The first 4 rows are patterns. Each new row is the sum of 2 different patterns, raised or lowered, with some noise. Before adding, each is slid sideways (what falls off one end comes back at the other) and multiplied by a number that may be negative. Names go in the order of the patterns.
Some rows, each with the names of its patterns after it:
[ -2 -17  11 -15 -11  -2 -21  10  -9   6 -24 -12   4  -4 -14 -12 -15  -4
 -15   8  19   1 -14  10   0   5  51  -9 -14   6  -8   8 -34]  Q
[-28  13  11   5   8  -2   9  14  19 -21   3  11  23   9  25   1   4 -18
  22  25  10   1   9   3  -5  -3 -16   7   8  -9  -4   7  -7]  S
[-18  -7  -6  14  -3  11  14   3   4 -19  22  -1   3   6 -24  26   1   4
 -10  24  14  26  -1   1 -10  15  -6  -1 -11 -15   6  -2 -23]  M
[ 28 -16  -6 -14 -12  12 -18 -15  18  27  10 -12  13  -5  -3  19   0  -1
  18  25 -14  -2   3   0  34  13  11 -11  13   0 -19   3  13]  N

New rows, each followed by the names of its patterns:
[-18   9  24  21  -4  33  33  11  26   7  13  61  38  26   8   7  13 -15
  -3  21  28  16 -16   0  -3  15  19 -26  25  29  30 -26   8]  M N
[39 22 23 50  8 53 11 30 11 28 32 52 36  7  5 26  6 24 -5 -4 39 37  5 -8
 19 11 30 30 30 32 33 41 -8]  M N
[ -8 -20  23  22  12  -2  12 -11 -25 -11  -9 -10  -2 -19 -48   4  -3 -32
  10  -3  25   3   5 -11  15  19 -24  12  -7  20  -4  33   5]  Q S
[  8 -16 -26  -5   3  13 -21  -2 -33   1  28 -33   4 -10  29 -23  -4 -33
  10   5  10  -5  -1   3   7  25   0  -3  26  26  12  15 -13]  Q M
[ 17   8  19  -3   7   5 -15  25  -2  -4  12  28   9  16  -2  -9  -1  19
  17 -10 -20 -15  10  -1 -16  -7   3  15  13   0  22  22   8]  S M
[-21   0 -13 -21 -15 -16   7 -29   4   7  -6   2 -16  -5  -4  38 -26 -22
 -15  -9   0 -20 -17 -12   7  -7  -2  -5 -14  21   3   5 -14]  Q M
[-16 -13 -14  26 -15 -27  -9 -33   0 -43 -17 -26 -24 -15 -25 -14 -39   1
 -18   0 -37 -25 -22 -14 -32 -27 -36 -29 -26 -13 -18 -26 -33]  Q M
[  7   9   5  -2 -22  37  10 -19 -35 -11 -15  -6   4  25 -28 -21  -4  -8
 -21  11   9   7  20 -23 -11   6  14  -9  10  41 -11 -11 -19]  S N
[ 28  22  37 -11   6  23  37   6  28  63   7   2  -6  30  30  29  24  -5
  57  33  -1 -19   5  10  12  25  44 -14   2  16   4  -6  34]  S N
[  6  20  25 -10  19  -8  15  28  46 -10  20  18  27  56  20  28  32  43
  23   8   5  29  27  -9   7   3  25   5   3   0  24  62  -1]  M N
[ 12 -13   2  21  14  12 -10   5  17  23  13  23 -18  -2  -6  -7  -2   1
  24 -14  16   2  -4  38 -17   3   7  31 -22  -9 -23   3   8]  S M
[-19 -32  -1 -52 -11 -16   0  -6 -50 -19 -15  -8 -33 -14 -29   6 -14  -9
 -14  -1 -14   8  30 -23 -17   6  -1  -5 -10 -31 -22   2 -23]  S M
[ 22 -12   4  -2  17   1  -3   0  19  46  -2   5  17  16 -10  12  -7  12
  24  36 -11  13  11  17  47  19  22  21  34  17   2   2  23]  M N
[ 7 13  4 24 -5 23 24 -1 35 12 21 17 37  8 29 17 28 10 40  9 13 -6 18 35
 19 -2  7  9  5 20  2 26 28]  S M
[ 14 -22  -7 -32 -17 -32  -3   0  10  -2   0  -9  17  14 -10   8  43   9
  -3   2 -20   2 -19 -26 -18  12  15 -31 -17 -10 -26  24 -32]  S M
[-26 -10   1 -37 -22 -38   9 -22  -9 -20 -49 -14 -13  -9 -30  -5  -9  -2
 -32 -28 -46  -8 -27 -33 -44 -38 -25 -47 -39 -39 -27 -30 -15]  S M
[ -4 -16   1 -23 -33  -6  -9 -13 -20 -10 -13 -25 -13  17   2 -18  -3  -6
  -8  34 -21 -36  -1 -15 -10 -47 -10 -33 -17 -23 -14 -10 -28]  Q S
[ -7  -7  29  -8   6 -17  13   4 -27  -3  22  34 -15  -6 -28 -15  -6 -33
 -22   6  30 -14 -17   3 -14   8 -12  -7 -10  19  -5 -31 -27]  M N
[-23  10 -17 -23   3   9  -1 -29  -4 -12  12  26 -23 -18  -1   0 -44 -18
 -21  15 -22  -4 -32 -14   2 -13  -7   1  15  19  -1  10  -6]  M N
[-48  -6  -9 -23 -39 -27  -3  -4 -14 -14 -38  -2 -15 -35 -47 -38 -12 -34
 -35 -32 -41 -26 -15 -41 -33  -5 -22 -22 -36 -34 -31 -30 -11]  M N
[ -1 -23 -15  32 -16 -17 -12 -38 -12 -21  -9 -30  18   6 -15 -36 -32 -16
  -1   4  21 -32 -16  -2 -18 -31 -15   8  -9  15  -6 -26   3]  S N
[  6 -29  22  -1   2 -32 -11 -34   4   4  27 -26 -19  -4   9   3  -1   9
  24  31   1   2   4  10 -10   3  29  -9   7 -14  -5   4 -11]  S M
[-10  14  23  43  -6  -2   3   8  16   2   9  28  40  22   2  29  15   9
  31  29   7  23  30   2  13  13  11  30  35  22   2  15  11]  S N
[ 27  35  40  42  23  12  14  35  11  16  20 -18  41  21  22  27  15  62
  11  34  12  40  19  16  26  15  30  25  31  34  22  35  43]  Q M
[ -9   7  -8  14   4  31 -15 -25  -3  14  -4   6   9 -16  26   8  -4  20
   8  19  15  40 -12   7   9   2  22  -5   2 -13  42  11  -3]  Q S
[30  1 -2 14 25 22 18 22 -3 26 32  5 38 13 43 24 14 28 29 29 15 49 21 43
 12 35 21 26 18 29 19 19 26]  Q M
